The rows come from 4 hidden closed curves, with some noise, and rows from the same curve form a group. Each curve winds through 8 dimensions. The rows are also pushed far along 5 directions, which tell nothing about the answers.
Some rows, each with its group after it:
[  8 -30  19  14  32 -35   1  13  -2 -19  32  19 -46 -19  -6 -14  10  11
  -6] | Volod
[ -1 -21  22  12  33  -9  -1   1 -11   2 -13 -20  -3 -46 -19 -10  -9  -3
   3] | Kad
[  9  19  -4 -11  17   1  16 -13 -32   9  26  12 -54  14  23 -10   0  24
 -14] | Volod
[  9  10  -8   4 -32   8  -4 -12 -13  -5   9  -6 -12   5  28  -1  29 -16
   9] | Volod
[-23  -3 -16  -1 -39 -29 -11   6 -11   5  -2   2 -22   3   6  18  12  -8
 -11] | Kad
[-39 -29  -3  -1 -20 -30 -21  23  25  -9 -37  -1  15   8 -33   0  -6 -17
  24] | runap
[ -4 -12  20   7  38  38   6  15   2   2 -25 -28  35 -12 -23  -9 -13 -13
   7] | Kad
[  3  11  -1  13   0  -1   1  -7 -18  -4  20   1   5  -2  16   7  15  10
 -11] | runap
[  5   0  20  42  -8  18 -36  17   1   2 -21 -48  53 -53 -14  -2  19 -41
  22] | luf
[-40  12 -36   1 -41  -2 -14  23  61 -23  -4 -14  47  31  21  13  11 -18
  13] | luf
[  0  17 -17 -28 -35  -6  26 -22   9  -2  -2  11 -45  17  12   8  -3   7
 -17] | luf
[-16  26 -11   1 -31  -5 -12  -6  -2   5   9 -11 -28 -10  17 -13  17 -12
  18] | luf
[ 12 -20  14   0  33 -13  -7  -5   2  -2 -10  12  25  -4 -23   0  -5  14
  10] | Kad
[  2   7   0  -1 -10  33  -2   8   9   5  16 -29 -12 -37   8  -9   5 -30
   5] | runap
[ -7  -4   6   2  -1   6   4   5   9  -5 -20  -3   6  -5 -12 -18  -9 -10
  19] | Volod
[ 28  20 -12   6  -5  48   1 -14 -36  32   7 -26  51  -8  35  36   5  -6
 -36] | Kad
[ 17  24  -9   9   7   2  -7   7   7  -5   2 -20  -5   1  21  -9  15  -1
  -5] | runap
[  8 -14  10   6   1 -18 -16   4  -4  -9 -33  -1  31  14 -26  12   5   2
   4] | runap
[-12  20  -4  23 -25  40 -17  12  33  -2 -31 -43  86  -3   6  11  -3 -30
  13] | Volod
[ 25  21  16  -7  55  73  32 -12  11  13   4 -16  48  -2   2  -2 -29  13
 -19] | Kad
[ -8   1  -8 -14 -10 -14  11  -6  25 -11  -3  12  -7   9  -9   9  -7  12
  -9] | Volod
[-20  19 -22 -18 -14  25   5   5   8  -3  15   0   3  30  18  -4  12  -5
  10] | luf
[  9  16 -12   4 -13  -9 -13   6   5  16  -4  -6   4   2   8  19   3   0
 -23] | runap
[ 31  39 -19  10  -6  57  -4  -8 -29  30  38 -24  24 -18  55   3  16 -16
 -14] | Volod
[ -6  18   0  -1  -8 -13   5  -5  27 -12   9 -16 -56 -20   9 -15  -3  -2
   2] | Kad
[  2  16   3 -12  11  19  25  -9   9  -8  -9   9   2  33  -8   0 -12  19
  -8] | luf
[  4  -5   4 -16  25   1  -4  -5   4   1  15  21  -1  19  -8  -9   6  14
  16] | runap
[  3  38  -2  -5  -4  40  18 -14 -14  24  -7 -15   1   3  11   6 -10   2
 -20] | luf
[ 19  -7   4   7   0  15  -8  -6  -3  -2   5 -25  18 -31  15   1  10 -15
   4] | luf
[-21  -1 -14 -26  14 -17   5   1   8  31 -17  56  23  63 -24  15 -43  38
 -10] | Kad
[ -2  -4  11  -3  11   3  11   3 -32  17   4  16 -37 -10 -20  -9  -4   1
 -10] | luf
[  1 -24  11  -9   5 -12  10   2  -2  -5 -20  14  -6  14 -26  11 -15   7
 -13] | luf
[ -5 -10   2   5   6 -32 -11   2  14  -6   7  25   4   4 -17   6   8  15
   1] | Kad
[ -7 -12  -1  -5  33 -24   2   1 -26  27   1  25  -1  16  -9  21 -18  31
 -28] | Volod
[  3  -9   8   0 -15  -1  -1   0  50 -44  -6 -35 -11 -26   2 -23  -1 -23
  31] | Kad
[-12   1 -13 -38   1  -6   9 -27  40 -17  -7  15  19  50   7   1  -3  23
  22] | Kad
[ 25  -2   6 -16  10   2   5 -18 -22  -2   8   2 -19  15   5  12   7  12
 -11] | Volod
[  6   6  -1   5   2  10  -8  -6  10   3 -11   1  59  15  -4  21  -4   8
  -4] | luf
[ -9   0 -13 -23  -4  -4   5   7  16  -2  14   9 -21  10  -5   6  -4   5
 -10] | Volod
[ 16 -46  38  16  35 -24  -4   5 -27 -16  -1  27   5 -19 -45  -6   4   9
   8] | runap
[  3 -28  29  -1  29 -19  23   9   1 -22  -4  35 -39   7 -47 -18  -5  14
  -1] | luf
[  2  24  -8 -27  10  25   6 -18  18  12  -8  -3  19  37   8   4 -21  18
   2] | runap
[  6  -4  18  11  45  21  14   1 -17  -5 -15  -6  33  -3 -11 -16 -18  12
   4] | runap
[-25  11 -38 -50  -5  -6  21 -27  22  23   5  23 -14  42  32   4 -28  27
  -2] | Kad
[  2   5 -12 -23 -29 -22  10 -17   7  -2   3   6 -49  14  10  15   6   7
 -21] | runap
[ 11  -5   8   2 -14  -1  -8  -3  25 -24 -12 -23   6 -19  -6  -5  -1 -15
  16] | Kad
[  4  -4  17  30  -1   1 -15  17   2 -15 -10 -26  18 -37 -12 -11  -6 -17
  11] | runap
[ -8  -6  13   5  38  26   6   2   5  11 -16 -32  37 -36  -9  -9 -18  -6
   4] | Kad
[ 11  20  -6 -28  20  40  29 -11 -13  27  -3  13  11  13 -11  12 -27  20
 -30] | Volod
[ 17  35  -2  -8   4  -2  14 -24 -68  45  26  37 -38 -24  -4  11   2  34
 -42] | Kad
[-14 -23 -16  -3 -32 -33 -23  13   2 -13   2  -5 -15  -7   6   0  15 -20
  18] | luf
[  0   2   3  -5   4   7  -3   4  14   9   6  12  16  14 -13  16   5   6
 -13] | runap
[-25 -15  -6  -4  36  -4  -7  12  20   6 -10  -4  41  20  -4   9 -17  12
   2] | Volod
[-18   1 -16   3 -16   0  -8  11 -10  23 -13  18  48   2 -10  16  -3  -3
  -6] | runap
[-19  28 -21   1 -43 -31  -3   1  12 -25  -3  -4 -37  21  20 -10  17   2
   8] | runap
[ 27 -34  27 -10  42  10  27   2 -23   0  11   4 -55 -29 -19 -19  -9  -2
 -14] | Volod
[  8 -11  11  -3  35  43   4   6  28   5 -25 -19  73  -6 -20  -2 -33  -7
  10] | Kad
[ -2 -12   0   5   6  12  10  16  -2   1  16 -16 -14 -20   9   2  -7 -14
 -17] | luf
[ 19  -5   8   4  16  41  15  11  -9   9  24 -20 -28 -39  14 -22  -3 -25
  -5] | Volod
[-22  11 -23 -31 -15  14  -1 -11  -7  16  -4   6  21  47  11  16  -4   8
   6] | luf
[  6  19   6   0   8  21  27 -14 -13   5   1   2 -11   7   8   2  -5  12
 -21] | Volod
[  5   8   9  11  27  -9   5  -7 -53  29  -2  42  14  33 -15  23  -4  38
 -34] | Volod
[  4  17  -8  34 -42  22 -35  17  16  -1  -6 -39  75 -25   7  30  27 -38
   0] | luf
[ 14   2  -6  -5  10  -9  14   1   5 -12  -9  -7 -26   8   8 -12  14   2
 -10] | runap

New rows. What belongs after each?
[ -4  12 -26 -33 -32 -24  23 -28  14  -2   5  17 -42  28  26  14 -16  21
 -21] | luf
[ 31   9  26  22  63  61  17   7  -7   2  24 -27  20 -26  10 -19 -12  -1
 -13] | Volod
[  3  14  11  -9   6  31  16  -8 -18   9  22   6 -24 -16  -3 -12 -15   3
  -1] | runap
[-23 -14  12  18  15 -32 -20   6   5   1 -10   2  10   2 -11   0  -5   8
  11] | luf
[ -2   2 -10   0   3  -8  -6   2  -8  -1  28  13 -10   0  17  -9  14   5
   6] | luf
[-12  12  -3  11 -12   3 -21  14  -1  15  15  -6   3 -16   2   4  -4 -10
   2] | runap
[  3 -20   2  -2  -1 -18 -15  -2  -3 -15  -4   5  -1  10  -2  -8  19  -4
  27] | Volod
[ 22  -5  10  21  16   6 -24  14  -5  -8  15 -25  30 -22   2  14  13  -9
  -8] | Volod
[ -7  -8  11   4  -2 -27 -12 -10   6   3 -19   8  -1 -10 -19  -4  -4   6
  15] | luf
[ -7  10 -15 -13   3  18  25  -8 -14  -5  -1   2  -3   4  18 -23   3   2
  10] | runap
[  9  18  -2  10 -24   1 -21   7   8 -27  29 -27 -36 -21  21 -21  36 -24
  26] | runap
[ 14  29  10  26   7  13 -10  -4 -28  18  22  -9 -10 -35  13 -10  13  -2
  -6] | luf
[  9   6 -20 -15  -9 -37  11  -6 -15  -1   8  14 -73   3  21 -18  15  10
  -8] | runap
[ -4 -15   3   2  10 -23   4  14   6 -21   3  20 -24   1 -16 -23   8   2
  16] | luf
[  7 -30  21  16   8  -7   4  10 -19 -17  -5  -5 -21 -48 -22 -25   0 -17
  13] | runap
[-27 -27  11  25  -2 -14 -29  25  14 -22 -13 -26  24 -29 -14 -18  -1 -28
  43] | runap
[-20  13  -6  20  -6  23 -12  14  16  18   2 -26  40 -19  11  11   2 -19
  -7] | luf
[ -7 -42  11   7  11 -16   6  30  46 -49  10 -10 -38 -16  -4 -44  -4 -25
  34] | Kad
[ 24  -1   8  13 -13  25  -3  -4 -14   4  -6 -29   3 -33  14  -4   4 -28
   3] | Volod
[  8  54 -16  31 -22  44  -8  10 -18  11  -3 -39  50  -8  31  12  16 -16
 -19] | runap
[ -9  -6  -1  -7   0  -7  -9 -14   3  -1  10  -3   2   2  13  -1  16   1
  17] | luf
[ 10 -14   0   1   1   4  -3   5   6  -2   9   1  18 -15  -2   5  -5  -6
  -4] | luf
[-18  23 -16 -20 -20 -11   2 -23  13   1   5  -5 -12  -5  13   6  16   9
   4] | Kad
[18 -1  4 -5 43 23  7 -7  7  2 -1 -2 45 10  1 -2 -5 13  1] | runap
[ -8  -1  -6 -20   2  14   6  -8  -2   2  13 -10 -20   0  15 -16  -3  -4
  16] | luf
[  7   0   8  17   4 -19  -3  -4  -2 -19  11   3 -26  -9  14 -27   7   3
  19] | Volod
[  4 -17   8 -14  42   6   9  -9  25  -5  -8   9  29   1 -15 -13 -15  14
  19] | Kad
[ -5 -26   7   2  43 -19   4   2  -2  11  -9  30  24   5 -16 -10 -23  23
   7] | Volod
[ -2 -14   7   7 -20   0  -1   3  -8 -18   0  -9 -10 -32  -7 -12  10 -23
  19] | runap
[ 10  -5   4   4  21   1  18  -4   5  -5  13  -3 -22 -34  13 -26 -10   0
   3] | Volod
[ -3   5  -7  -3   3  -4  -4  -3  30 -12   7 -19 -14  -3  22 -12  -2  -5
  15] | Kad
[-15   5 -20   1 -19  10   2  18  -3   5   7 -15  -9   0  19   6   2 -16
 -12] | luf
[ -4 -30   4   4  29 -19  -8   9  -8   4   1  -4 -12 -13   0 -12  -8  -2
  10] | Volod
[ -8   3   8  -1  28  37   1  -5   1  20  -6 -24  26 -17   3 -14 -10  -9
  17] | luf
[ -9 -13   3  10 -14 -28 -25  -7  -7   0   4 -10   1 -14   8  12  19  -7
   9] | luf
[  2   3  13 -10  31   5  26  -6  -5   1 -13  28   1  35 -25   3 -21  30
 -17] | luf
[ -4  16 -25  -6 -60 -33  -8 -15 -11 -21   7  11 -19  19  24  15  45   0
   2] | runap
[ 31   1  24  31  24   5 -20  18 -60  14  13   3  -7 -33 -19  -7  18  -4
  -7] | runap
[ 15  17 -11  15 -36 -25 -51  -3 -39  22   8   8  25  15   6  43  38   3
  -8] | runap
[ -4  17  -2   2  -8   8   2  13  -5 -10  -1   4  -6  21  -8  -6   0   0
   1] | luf
[  4  13   3  23 -28  -4 -19   6 -26   3 -12  -9  22 -21  -8   9   0  -9
   0] | runap
[ -8  17  -9   5  -8  26 -12  -3  -7  29  14 -14  31 -20  17  10   7 -12
  -3] | luf
[-35 -14   0  34  -1  -5 -35  33  -1 -12 -18  -7  75   4 -18  -3  20 -17
  36] | runap
[  8   1 -12  -4  18  25   1  10 -26  40  -3  18  34  21   1  12 -25   6
 -18] | Kad
[  1 -12   5 -25 -17 -17   7 -18  33 -34  10 -15 -62  -2  10 -11  10  -7
  17] | runap
[ 28  24 -13 -41  24  21  47 -55 -30  27  34  36 -36  36  44   5 -18  50
 -33] | Volod
[  5   8  -7 -14  -9   0   9   0  44 -36 -10 -29 -33  -1  13 -33   5 -16
  26] | runap
[ -1 -22  10  -2  10  -7   4  -1 -19  21  -9  41  14  20 -26  14  -8  13
 -13] | Volod
[  9   1  11  17  60  33  14  22 -21  20   9  -8   4 -21  -5 -26 -13   0
 -11] | runap
[-41  31 -32   7 -56  -8 -18  10  26 -11  -5 -15  24  13  23   3   7 -13
  18] | runap
[ -7 -18  13   3   9  -8  25   2  14 -16  -3   9 -37 -17  -6 -30  -2  -5
  11] | Volod
[ 21  15   1  -9  -3  40  13   5   8  -5  19 -27 -17 -23   7  -1   2 -17
 -15] | Volod
[-15 -11 -12  13  -1 -19 -13  17  13   2   4   9  22   1  -1   9  -2   0
  -5] | luf
[ 19  30   1 -22  11  47  30 -32 -24  21  23 -16 -40 -19  31 -19  -2   2
  -7] | luf
[ 31 -12  20  -4  33  13   4  -5 -36   9  -1   5   8   4 -19  15  -1  12
 -18] | Volod
[ -2 -11  -6  13   6   3 -21  16   7   5  12  -9  27  -9  14  -6   7 -15
  15] | Volod
[ -4   0   7   5 -25 -19 -11   1  12 -18  13  -5 -36 -28  -4 -17   8 -12
  17] | luf
[ 16  -1  15  11   7  -6  -1  10 -25 -16  22   4 -51  -9  -5 -20  25  -3
   5] | Volod
